There are 3 ways to turn a row about zero (a turn may also mirror it). The second row of each pair is the first, turned, with some noise. The first 27 pairs use one turn. New pairs use 3 turns, one after the other, and a turn may come again.
Some pairs, each with its turns in order after it:
[-3.02  0.96 -0.69 -0.24 -0.67  0.19 -0.75  1.81]
[-1.49  0.04  0.34  0.43 -2.72  0.44  2.11 -0.03] : Z_99

[-0.81 -0.77  1.32 -0.94 -0.93 -0.49  3.67 -0.97]
[ 0.05 -1.82  0.21  1.16 -3.45  1.83  0.03  0.41] : Z_157

[ 0.56 -0.43  0.88 -0.08 -1.59  1.89 -0.32 -0.12]
[ 0.16  0.72  1.41  0.79 -0.11  0.55  0.82 -1.88] : Z_157

[ 1.16  0.24  0.75  1.35 -3.06  0.08 -0.07  2.22]
[ 0.11 -1.08  1.75 -1.59 -0.32 -1.13  2.38 -1.98] : Z_157

[ 1.02  0.03  2.20 -0.50 -0.59  0.59  0.08 -0.23]
[ 0.58  0.60  1.32  0.04  0.76 -0.45 -1.97  0.30] : Z_138

[ 0.94  2.48 -0.29 -0.05 -0.73 -0.52 -3.67  1.86]
[-1.77  0.77  0.23  1.86  1.83 -2.83  1.00 -2.62] : Z_138

[-2.86  1.06  2.12 -0.66 -0.52  0.17  0.50 -0.09]
[ 1.57 -0.71  0.88  2.52 -0.61 -0.23  1.43  1.44] : Z_157

[-0.52  0.14  1.26  0.51 -0.69  0.16  0.32  0.57]
[ 0.27 -0.76  0.51  0.51 -0.16  0.04  1.40 -0.13] : Z_157

[ 0.44  1.66  0.31  0.24 -0.89  2.18 -0.14  3.67]
[ 0.10 -0.05 -0.99 -0.79 -2.21  0.60  0.94  3.83] : Z_99

[-0.56 -0.04 -0.86  0.54  0.25  0.54  1.64  1.36]
[ 0.80 -0.84 -1.73  0.27 -1.20  0.23  0.66  0.14] : Z_99

[ 0.12  0.01  0.43 -0.32 -2.35  1.15 -0.25  1.54]
[-0.90 -1.34  0.25 -1.08 -0.36 -0.03  1.20  2.13] : Z_99

[ 1.77 -1.23 -0.91  0.00  0.51 -2.50  0.58 -0.02]
[-1.31 -0.48  1.01 -1.35 -0.49  1.87  0.34 -1.80] : Z_138

[ 1.43  0.00  0.96  2.71  1.98 -0.13  1.36  1.04]
[-0.93 -0.60 -1.66 -1.94  0.64  1.90  2.18  0.63] : Z_157

[-0.62  0.07  0.08  0.24  0.03 -1.56  0.57 -1.62]
[-0.29  0.16  0.15  0.79  0.68 -1.33 -0.02 -1.83] : Z_99

[-0.36 -1.31 -0.63  0.49  0.29  0.43  0.09 -0.77]
[ 1.04 -0.39 -0.70 -1.10 -0.08  0.59  0.60  0.10] : Z_138

[ 0.06  1.75 -0.40  0.42  0.28 -0.28  0.16  0.44]
[ 0.94  0.39  0.20 -1.23  0.01 -0.26  0.35  1.14] : Z_157

[-0.52 -0.38 -3.44 -0.01  0.58  1.31  0.02 -2.12]
[-0.12 -1.30 -2.06 -1.75  1.20  0.48  2.45  1.50] : Z_138

[-2.89 -0.23 -3.67 -0.29 -0.65 -0.73  0.66  0.12]
[-0.39 -0.59 -0.85  1.46 -0.63  1.37  3.56 -2.35] : Z_99

[-1.13  1.64  0.72  2.96 -0.90  0.54 -3.67 -0.57]
[ 2.59  1.08  0.22  2.41  2.27 -1.48  2.30 -1.38] : Z_138

[-0.83 -0.08 -2.50  0.64 -0.70 -3.67 -0.40 -2.89]
[-1.09  1.70 -0.40 -0.64  1.01  3.52  3.21 -0.69] : Z_138

[-0.32  0.49 -1.72  0.14 -1.06 -3.67  0.17 -1.59]
[ 1.13 -2.59  0.24 -1.45 -0.17 -0.65 -2.89  1.03] : Z_157

[-2.40 -0.67 -0.08  0.41  0.55  0.59 -0.24 -0.26]
[ 1.44  0.33 -1.88  0.62 -0.93  0.16  0.49  0.60] : Z_138

[ 0.04  1.45 -0.05 -0.40  0.74  0.34 -0.73  0.74]
[ 0.13  1.55  0.11 -0.24 -0.76  0.44  0.10  0.81] : Z_99

[ 0.59  0.39 -2.58  1.27  3.20  0.51  0.60 -0.27]
[-0.46 -3.87 -1.29  0.09  0.28  0.96  1.41 -0.05] : Z_138

[-1.07  0.07 -0.20  1.27  0.46 -0.08  0.39  0.67]
[-0.04 -0.50 -0.44  1.29 -1.36 -0.04 -0.04 -0.28] : Z_99

[-0.74 -3.01 -0.70  0.62  1.09 -0.97 -0.07  0.30]
[-2.73 -1.50 -1.41  0.76  0.54 -0.39 -0.74  0.13] : Z_157

[ 0.15  0.46  0.93 -1.26 -0.08  0.11 -3.20 -1.89]
[-0.98  1.78  3.16 -0.66  0.92  0.40 -0.55 -0.10] : Z_99

New pairs. What belongs after each?
[-0.26 -0.84  1.70 -0.05  1.11 -0.51  0.15  0.11]
[ 0.18  0.24 -0.12 -0.46 -1.33 -0.04 -1.46  1.04] : Z_138 Z_99 Z_99

[ 0.58  0.90  1.78  0.59 -0.64 -1.47 -2.09 -1.17]
[ 1.27 -0.02  0.94  2.81  0.78 -0.79  0.04  1.01] : Z_99 Z_138 Z_99

[-0.63 -0.78  0.05 -0.16  0.61  0.26  1.53  0.26]
[ 0.15 -1.24 -0.29  0.90 -0.36  0.21  1.11  0.17] : Z_157 Z_157 Z_157

[ 0.00  2.31  0.60 -0.16 -0.33 -0.03 -0.51  1.21]
[ 1.77  1.42 -0.92  0.80  0.02 -0.50 -0.67  0.02] : Z_157 Z_138 Z_138

[ 3.07 -2.03  0.12  0.74 -0.24 -1.06  0.91 -3.15]
[ 1.92 -0.37  0.99 -2.94 -0.45 -0.93 -3.19  1.26] : Z_157 Z_99 Z_99

[ 2.67 -0.31 -0.36  0.35 -2.48 -1.02  0.89 -1.81]
[-2.21  0.50  2.00  1.37  1.16  1.20 -1.96 -1.38] : Z_99 Z_138 Z_157

[-0.60  0.40 -0.91 -0.04  0.42  0.23 -0.36  0.24]
[ 0.30 -0.70 -0.39 -0.69 -0.08  0.06  0.64  0.05] : Z_138 Z_138 Z_99

[ 0.66  0.81  0.07 -0.77  1.84  0.39  0.37 -0.04]
[-1.24 -1.08  0.24  1.46 -0.44 -0.38 -0.67  0.11] : Z_99 Z_99 Z_138

[-1.71  2.03  0.39 -1.77 -1.29 -0.24 -1.39 -1.26]
[ 0.45  0.02 -0.69  2.04  0.52 -1.77  1.95  1.94] : Z_138 Z_99 Z_99

[-1.04 -1.21 -3.67 -0.06  0.94 -1.60  0.32 -0.20]
[-1.19  0.14 -0.82 -0.45 -2.88  2.34 -1.51 -1.29] : Z_138 Z_99 Z_157

[ 3.67  0.00 -1.05  0.49 -0.53 -0.09  0.65 -1.17]
[ 1.58  0.61  0.45  2.12  0.09 -1.10 -2.00 -2.28] : Z_138 Z_99 Z_157

[ 2.51 -0.05 -2.51 -3.67 -1.97  0.37 -1.47  0.36]
[-3.37 -1.27  0.89  0.33  1.98 -3.69 -0.61 -0.47] : Z_99 Z_138 Z_157

[ 0.63 -2.69  3.67  0.03 -1.06 -0.91  0.72 -0.72]
[-2.13 -1.45  0.80 -2.04 -0.77 -1.27 -3.24  0.55] : Z_157 Z_138 Z_138

[ 1.74  0.89 -0.74 -1.57  0.38  2.21 -0.20 -0.19]
[-1.86  0.02  1.56  2.11 -0.57  0.64 -0.67  0.01] : Z_157 Z_99 Z_138

[ 3.08  0.10 -0.36  2.08 -0.58  2.68 -1.39 -0.13]
[ 0.40 -3.17 -0.69  0.94  1.36  0.63 -2.03 -2.26] : Z_99 Z_138 Z_157

[ 3.67  1.56  2.54  0.84 -1.98 -1.63  0.07  0.60]
[ 1.10 -1.75  2.07  2.89  1.22 -1.33  2.64 -1.90] : Z_99 Z_138 Z_99

[ 0.50  1.35 -1.40  0.21  0.18  1.69 -0.10 -0.32]
[-1.48 -1.17  1.97  0.37  0.05  0.02 -0.03  0.17] : Z_157 Z_157 Z_138

[ 2.44 -0.96 -0.26  1.11  0.39  0.41  0.56 -3.55]
[-0.06  1.29  1.77 -2.72  1.38  1.91  0.72  1.72] : Z_138 Z_99 Z_99

[-1.45  0.63 -1.50  1.63  0.90 -0.62  3.67  0.59]
[ 0.83 -4.14  1.08 -0.24 -1.18  0.86  0.38  1.19] : Z_157 Z_157 Z_157

[ 0.68  0.13  0.88  1.30  0.71  1.06 -0.30 -1.04]
[ 0.20  0.35 -0.20 -0.81  1.33  0.00 -0.32  1.78] : Z_157 Z_99 Z_99

[-0.95  1.32  0.20 -2.88  0.72 -0.07  0.53  3.60]
[ 1.54  0.47 -0.09 -0.12 -0.99  1.64 -2.15 -3.90] : Z_138 Z_157 Z_138

[-0.86  1.40 -1.04  3.14  1.57 -1.25  0.39  1.48]
[-2.47 -2.08  0.02 -1.79  0.76  0.87  1.92  1.01] : Z_99 Z_99 Z_157

[ 1.38 -0.95  2.28 -0.12 -1.01  0.70 -0.04  2.77]
[-0.81  0.55  1.76  1.62  0.67 -0.94  1.03 -2.80] : Z_157 Z_157 Z_157

[-0.22  0.49  0.50 -0.56  0.84 -0.55 -1.68 -0.35]
[ 0.60  0.27 -1.12  0.09  0.33 -0.53 -1.21  0.98] : Z_99 Z_157 Z_99

[-1.80  0.26 -3.67  1.70 -1.06 -0.16 -0.23  0.08]
[ 0.73 -0.50 -2.28  0.41  2.94  1.04  1.04 -1.92] : Z_138 Z_99 Z_99

[-0.86  1.28  0.01  0.06 -0.20  0.53 -0.84  0.58]
[ 0.43 -0.37  0.26  0.51 -0.05  0.65  1.72 -0.20] : Z_138 Z_99 Z_138

[ 0.62 -1.78  0.26 -1.21 -1.37 -0.13  0.75 -0.29]
[ 0.54  1.50  0.36  1.15  0.25  0.93 -1.29 -0.81] : Z_99 Z_99 Z_157

[-0.61  3.20  0.59  0.64  1.12  0.43  0.09 -0.37]
[ 0.95 -2.23 -0.25 -0.26  2.22 -0.91 -0.73  0.49] : Z_138 Z_138 Z_99

[ 0.95 -0.54  3.67 -0.19  1.09 -0.87 -1.29 -0.83]
[ 0.78 -1.92 -1.13 -2.69 -0.16  1.62 -1.08 -1.39] : Z_157 Z_138 Z_99

[-1.02  0.12 -2.31 -1.70  0.50  0.49  2.10 -1.22]
[-2.14 -0.68 -1.14  0.12  0.84 -0.50  2.87 -0.67] : Z_138 Z_138 Z_99

[-2.38  0.58  0.48  0.09  0.59 -0.15  0.01  0.09]
[-0.39  0.64  0.34 -2.01 -0.91 -0.22 -0.47 -0.75] : Z_138 Z_157 Z_99

[-0.39 -3.31 -1.69  0.14  0.88 -2.03 -0.51  2.18]
[ 2.50 -0.07 -1.48  3.89 -0.25 -0.54 -0.46 -0.51] : Z_99 Z_157 Z_138

[ 0.86 -1.14 -0.78  0.76 -0.69  0.03  1.40 -0.09]
[ 0.53  0.70  1.41 -0.26  0.16  0.63  0.99  1.10] : Z_138 Z_157 Z_138

[ 0.74 -0.37  0.59 -0.66 -1.40 -1.81 -0.85 -0.46]
[-0.09  0.97 -1.51  0.87  1.46  0.81  0.02  0.84] : Z_157 Z_99 Z_157

